All rows are made from the same 12 directions, up to rounding. Whole rows:
[[ 16  -6  10  -6   3   0  -3  -9  21  -9  16 -12  13   6   7  -7   6 -11
    2  -4 -10   4  14   0  -6  14]
 [ 20   1   1   8   1  -6   0  -2  13  -8  24   1  -1  -1   4  16  10  -1
   -6  -8 -14 -13  12   1   3  -8]
 [ -2  -4   8   9  -3  -5  23  18   7   0 -14   5  -1   7  11  -1   9   4
   20   0  -1  16   3   4   6 -13]
 [  6   6 -12   8  -6  -8  -2  13 -18  -7 -14  19  -2  -3  -5   0  -5   0
    3 -11  -4  -6  -7   3   0   3]
 [ 11   4   6   8  -4 -11  -7 -15  12  -5   5   1   7   5  -4  -9 -12 -17
    0  -2 -10 -11   6   4  -4   3]
 [ -2  -1 -12   4   6  10   1  -1  10  17 -24   3  -3  15   9   7  -8   2
    2  -1  -5   4 -11  14 -15   7]
 [ -7   0   6 -10   2  -4 -12 -13   6  -6  24  -8   3  -2 -12  -8   2   1
  -16  11   0  -5  -7 -11   5 -10]
 [  7  -2  -3  -4   2   2   2  19  -7  -4  -7  -5   4  12  -4  -7   9   4
    0  -4  -3   7  -5  -2  -5   2]
 [ -4  -5   4  -1   7  -1   1 -11  23 -13  12  12   3  -7  13  -2   5   5
    7  -4   2  21  -4  -5   1   1]
 [ -5   3   6  -2   9  14  -6 -12   4  11 -13 -15  -8  -3 -18   1 -12   7
  -17  -4  -1  17 -19   3   1   7]
 [ 24  19   5   6  -7   5 -15  -9  10  -7   7  -1  -6   0  -7   9 -11  -5
  -17 -13  -4  -7  -5   2  -1  22]
 [ 10   3 -13  -6   0 -11 -12  15   3  -8  16   6   1  24  11  -2  29  -2
  -12   1 -20 -20  -8  -6  -8  -5]
 [-19 -12 -14   0  12   6   3 -15  -2  15  -2   7  -1  -6  24  11   5  -2
   15   4   7  -5  16   4 -11  -6]
 [  4  -4 -12  -3   6   5  -7  -5  -8   0   4   3   3  -5   6   6   2  -3
    0  -8   0  -6   9   1  -9  10]
 [  0  12   3   2  -7   7   3  14  10 -13 -11  16  -4   1  -2  -1 -10  16
    3  -2  17  24 -24  -4   5   9]
 [  6   7  -2   4   6  10  -8 -13  -6   2   8   0 -14 -21  -4  21  -2   7
  -13 -16   2   0   0  -1   5   8]]

Rows cut short, each followed by the rest of it:
[ 10  -8  18   8   4  -1  16   4   0   0   2 -21  -1 -12 -22   4  -2   6
  -3  -7 -10  13   9]  [  3  16 -16]
[-10  -3  19   3   7  -7   2 -26  25  -2  19  -7  -3   0  16  -7  16 -13
   6   1  -7   9  12]  [ -7   4 -12]
[  9 -13 -14  -1  10  -9  -4   3 -20  -5   8   2   6 -10   0   1  15  -5
   1 -14 -18 -11  15]  [ 0 -4 -3]
[ -9  -7 -10   7  15   8   6  -1   9   8  -4   4  -4   8  10  11   7  11
   6  -2   2  10  -3]  [  2  -9 -19]
[ -4   6  10   7   5   1  -3 -19  23 -12   4  11   0   4  24  -9   6 -13
  18 -10  10  19   7]  [-8 -8  8]
[ 19  11   4 -19 -20  -4 -21   0 -16 -17  23  -5  10 -14 -16  -9 -10 -11
 -19   3   4 -25   5]  [-8  7 34]
[ 15  -3 -13   0  -5  -1  -1   6   5  -5   5  14   9   0  10  11  -8   1
   3   0  -2 -13   6]  [ 9 -7 12]
[  0  19   9  20   4   0  -9 -17  22 -11  -9  11  -2  23   5 -16  -7 -15
  13 -12  12  17  -9]  [ -8 -15  -4]
[ 11   2  -4   0   5   8  -7   0   2   3   8 -11   3  14   0   4   4  -4
  -5  -2   1  -9   8]  [ -1 -12   0]
[ 26  -2   7   0 -15   3   6   0  17  -9  10  -3  23   0   5   2 -26 -12
  16   5  13 -11  29]  [10 -6 23]
[ 17  22   6  15 -12  -3  -5   6  -6  12 -18 -10 -10  22 -12   1  -8 -14
 -10  -5  -9 -21  -3]  [ 8 -4  4]
[  9   7  -5 -10  -9   9  -6  17 -17   7  -3 -15   4  11 -15   0  -8   2
 -13  10   9 -19  -2]  [ 0 -4  9]
[  0   2   4  -2  -2  -1  -1   3   5 -10  27  -5   6   6  -7   0   4   5
  -4  13  14 -10   6]  [-12   3 -21]
[-11  -4  -4   3   6   0  -2 -17  13  -4  15  13  -2 -14   2  10  -6  11
  -2   4   6   4  -6]  [ -3   4 -14]
[  7  -5  -2   6  -2 -10   4  -2   9   4   6   3   1   0   3   9  -1  -2
  -2   3 -17 -15   6]  [10  3 -9]
[  3  -3   3   1  -5  -5   9  10  -4  10  -7  -8  -2   5   1   2   6  -3
   1   4 -11  -8   6]  [ 7  4 -3]
[ -4   0  13  -4   2   0  -1   2 -15  -5  12 -25   9   7 -24 -20   3  -6
  -2   9  14  -2  10]  [-15   2 -20]
[  5   4  20  -2  -6 -12  -2  -2  -8 -13   5 -10   0 -10 -12 -18   7 -12
  -3  -8  -9   6   5]  [-8 14  7]
[-10   5  17   2   5   0  -2 -14  -3  -3   8 -10  -9  -9  -3  -8  10  -6
   0  -6   6  12   5]  [-13   7  -6]
[  6   5  12  -2   0  10   4  13 -17   3   0 -28   1  12  -9  -7  10  -7
   3   0  14  -1  18]  [-10  -3  -4]
[ -9 -20  -9   3   5  -7  16   0   1  11  -2   5   8  -1  15   6   3  -2
  19   9  -6  -9  19]  [ 10  -4 -18]
[  7  -3  -7  11  10  -6   2  14  -7  -6  -1  -1   3  14 -15  -3  10   6
  -1  -8 -10   2  -5]  [ -3  -5 -29]
[ -2 -14  -2 -22   0   2   1  14   0   9   4 -23  16  22   7 -14  14  -5
  -1  21  -5 -10   8]  [  0 -10   5]
[-10  -1  -2  -8   3   2  -8 -14   1 -10  18   8   4  -8  16  -4   7  -6
   9   2  17   1  11]  [-13  -5   5]
[  2   3   7   6  -2 -10  -3 -20  21  -2  10   9  -6  -6  14   5   3  -9
  -1  -4 -15  -3   3]  [4 4 4]
[ -8   7   5   0   1   9  -1  -6   4  12   5 -11 -11   5   2  10   4   3
  -9   8   8  -6  -1]  [-3  1 -8]
[ -2  -1  -6  -6   5   7  -5   3   1  -2   3   1  -2   0  -3   3   3  11
 -10   0   1   6 -13]  [-3 -2  2]
[16  0 -9 -5  4 19 -2 10 12 -8  7  2 10 11 16  9  2  6  8 -5 17  7  8]  [ -2 -17  19]
[  3   8  -3  23  14   3  -1 -11 -13   6  -2   0 -18  -6  -3  17   9  -2
   0 -25  -4  -1   9]  [ -2  -2 -20]
[ -2 -18 -17  -7   4 -15   3   9   5 -11  17  20  10  -6  11   4  14  11
   1   6 -18  -6  -3]  [  2   3 -13]
[ -2   3  12 -11  -9   9   3  -6   8   6  -3  -5  -5 -12  13   4  -5  -2
   0   4   7   8   3]  [ 3  8 31]
[ 19  21   2  24  -4  -1  -1   4   0  -5 -10  12 -13   8   1  10  -2  -6
   4 -22  -1  -2   0]  [ 2 -2  0]
[12  0 14 12 -5 -2 18  9  8 -7  5 -2  1 -4  2  7  0  1 14 -4  4  7 17]  [ 1 10 -9]
[ 13  14  -9  16  -5   0  -3   1  -1  -5  -5  22  -7   1  13  14  -5  -5
   8 -15   4  -9   4]  [ 4 -7  9]
[ 12   1 -11  -6   3  -3 -16   6 -14   3 -20  -8   4  14 -20 -15  -3  -7
 -19 -10 -25  -4 -20]  [  7 -11  18]
[ -2 -15 -24 -16  14  -6 -21 -11 -22  -4  16   6   5 -16   6  -1  19  -6
 -12 -10 -21 -16   5]  [-3 -8 13]
[  9   1   2  -6   3   3  -4  15  -8 -13 -14  -2   1   3  -9 -15   8   2
  -3 -17  -6  24 -15]  [-5 -1 19]
[ 11  -7   2   6  -1  -4   9   0  24  13  -4  -9   7  19   7   6  -3  -6
   2   8 -19 -10   7]  [17 -7 -5]
[  8   0   6   6   7  16   6   3   3   6 -12 -18   3  10 -10   1  -9   2
   3  -6   9  15   4]  [ 3 -8  1]
[ 15 -13 -13  -2  23   7 -13 -14  -8  -3   8  -7   2 -14  -4   9  10  -1
 -11 -27 -21   5   8]  [  2 -10  13]
[ -8 -13  -2 -15  11   6  -7 -13   4   4  14 -16  12   1   0  -8   3  -3
  -4  10   2  -1   7]  [-4 -8  1]
[  7  -5  11   1   7   4   2  -7   0  -1 -16 -13   4  -5  -5 -13  -4 -11
   6 -16  -9  22   6]  [ 5 -3 20]
[-12 -12  -6   4   8  -2   7 -17   8  11  -6  14  -9 -21  19  16   2   4
   5  -5 -14   7   1]  [12  5  1]
[ -2  -9  -8  -3  -3   0  10  10  -8  10 -24   5   4   1  13  -1  -3  -4
  14   0  -5   2   5]  [12 -5 16]
[-18  -7 -11  -9  -1  -7  -3  -3  -1  -5  10  17   6  -5  10  -5   2   4
   5  14   7  -6  -4]  [-5  0 -7]
[ -6   4   1  -7   6   5 -14  -7 -14  -2   1 -13   2   4 -16 -16  -1  -6
  -9   0   8   2  -5]  [-11  -6   1]
[  8   2   1   4  -4 -10   7  24   6  -9   2   5   0  19   7  -3  21   3
   3  -1 -12   0  -5]  [ -3   2 -12]
[-13   8   9  -8 -10   2   5  14  15   2   0  -1  -7  12  -1  -2   3  17
 -10  21  10   8 -25]  [-5 11 -9]
[ -7 -11  -6   1   5   0  10   1   0  15  -4  -2  -2   1  11  10   7   2
   6   5  -7  -6   9]  [  8  -2 -11]
[ 16   6  -7  -1  -7   0  -6  12 -18 -18  15  10   4 -12  -5   6   0   2
   0  -9  11 -11  10]  [-8  2  8]
[ 12   4   1  14   5  -1   6   7 -10 -13   1  11 -11 -16  -2  12   9   7
   4 -26  -2  13   3]  [-4  8 -3]
[ -4   2   4   7   2  -3   8   7 -14  11  -5  -8 -15   3   8   7  23  -4
   2  -6  -9  -6   9]  [ -2   5 -13]
[ -5  -4  -9   2   5 -16 -11  -8  -6   0   1   3   5   5 -16 -12  -2  -5
 -10   2 -19 -12 -12]  [  1  -3 -17]
[13  0 -7 -6  5  7 -8  7  5 -8 12 -5  7 11 -3  1  5  5 -8 -2  0 -2 -3]  [-4 -9  4]
[-11  -7  -5   2   1  -9   5   0  -6  -1 -12  11   4  -5  -3  -9  -6   1
   9   2  -3   6  -6]  [ 3  1 -8]
[ 15  -5  10   4   1  -5  10  10  -5 -12  20  -9   1 -14 -14   9   8   8
  -3  -8  -6   1  14]  [ -4  16 -15]
[  7 -11   6  -5   5   1   7   3  14  -3   3  -8   4  -2   2   0   7   5
  -1  -3 -12  15   0]  [4 3 4]
[  1 -11  -1  -1   8   8  14  21 -13   4 -11 -14   8  14   7  -6  15  -1
  19  -2   8   9  18]  [-2 -9 -7]
[  7   1  -2   3  -4  -7  -1   0  10  -6  14   6   4  -2  -8   7  -9   6
  -7   6  -4 -10  -4]  [  2   5 -10]
[-4 -5 -7  4  5 -4  2  0  1  1  5  5  2  2  1  4  2  4  3  4  0 -6  3]  [  0  -3 -19]
[  2  12   9  -1  -6  14   2  10  -1 -14  -1   5  -5 -10 -10   2 -11  16
  -1  -5  27  23 -13]  [-10   9  10]
[  7  13 -12  18   0  -3 -11 -12 -14   3 -17  18 -10 -10 -11   9 -21  -5
  -6 -19  -6 -10  -9]  [ 9 -4  6]
[-15  18  21   2 -12  -1  -2 -15  15   9   2  -9  -9  11  -3  -8 -10  -7
  -5  20  14  -5  -8]  [-6  7 -8]
[  3   4  -2  -4 -14  -4   0   3  -5  -5  11  11   0 -12   5   8  -7   1
   0   7   8 -16   6]  [0 8 8]
[ -2   2   6  -5  -2  -7  -4  -5  22  -5  13   1   1   7   0  -5   3   3
 -10  10  -9   1 -14]  [-2  4 -5]
[  3   9   3   6  -5  -5  -8  -4 -15   2   6 -13   4  10 -19  -9  -9 -13
  -4   6   8 -24  11]  [ -5  -4 -15]
[ -4  11  13  -1 -11   5   0  -2  -4   7 -15 -10  -3   3 -11 -10 -17  -6
  -1   7  13   2  -4]  [ 1  4 11]
[ -5  -2   7  10  13   5   5  -6 -21   6  -8 -16  -8 -11 -16  -1   4  -2
   3 -15   2  11  10]  [ -5   4 -16]
[  4  -8 -10  -7  -3   0   1  12 -14  -9  -3   6  16  -4  -3  -8  -8   0
  10   2  10  -1   8]  [ 0 -6 10]
[ -5  -1 -12   2   2  -1  -1   5 -15  -5 -10  15   4  -1   3  -5  -4  -1
  13  -4  10   0   2]  [-2 -8  0]
[  4  11  11  11   3   4  -1  -9  22   0   3  -6  -6  10 -12   4  -8   5
 -10  -1   0   9 -14]  [  0   2 -13]
[ 16   3  -5  -1  -4   6  -4   5 -15  -9  -6   4   3 -16 -14   4 -17   3
  -4 -14   4   3   0]  [ 3  2 23]
[ -9  -1 -10  -1  -3   1   1  -2  -8   8   5   9  -3 -10   4  14  -6   7
   0  10  10 -16   4]  [ 2  3 -8]
[ -4   5  -4 -15 -11   6  -9   4  -2 -10   0  10  10   2   8 -12  -9  -2
   5  10  23   0  -5]  [-7 -7 26]
[ -8  -6 -13  -1  10   4  -2  -1  -5   6  -5   3   2   9  14  -1  10  -3
   9  -2   2  -1   6]  [  0 -14  -3]
[ -3  11   1  10  -2  12   4   0   1   0 -10   9  -4   3   7   5 -11   2
  14  -3  27   9   2]  [-3 -6  1]
[-11  11   1  -2  -5  -9 -18 -17 -16  -2 -12   7  -4  -9 -16 -19 -15 -12
 -10  -2  -1  -3 -17]  [-4  2 13]
[ 22   8   4  19  -8  -4  11  13  -3  -5 -11   6  -1   2   0   7  -6  -6
  14 -16  -1  -3  14]  [7 1 1]
[ -4  15   7   1 -14  -3   1   8  -5  -1  12   5 -16  -6  -1  12   6   9
 -10   9   9 -13  -6]  [ -8  17 -10]
[ 10  15   5  15  -4  -1  -6 -16  21 -17  23  18   0   2  17   8  -3 -10
  12  -7  17  -6  15]  [-8 -6 -2]
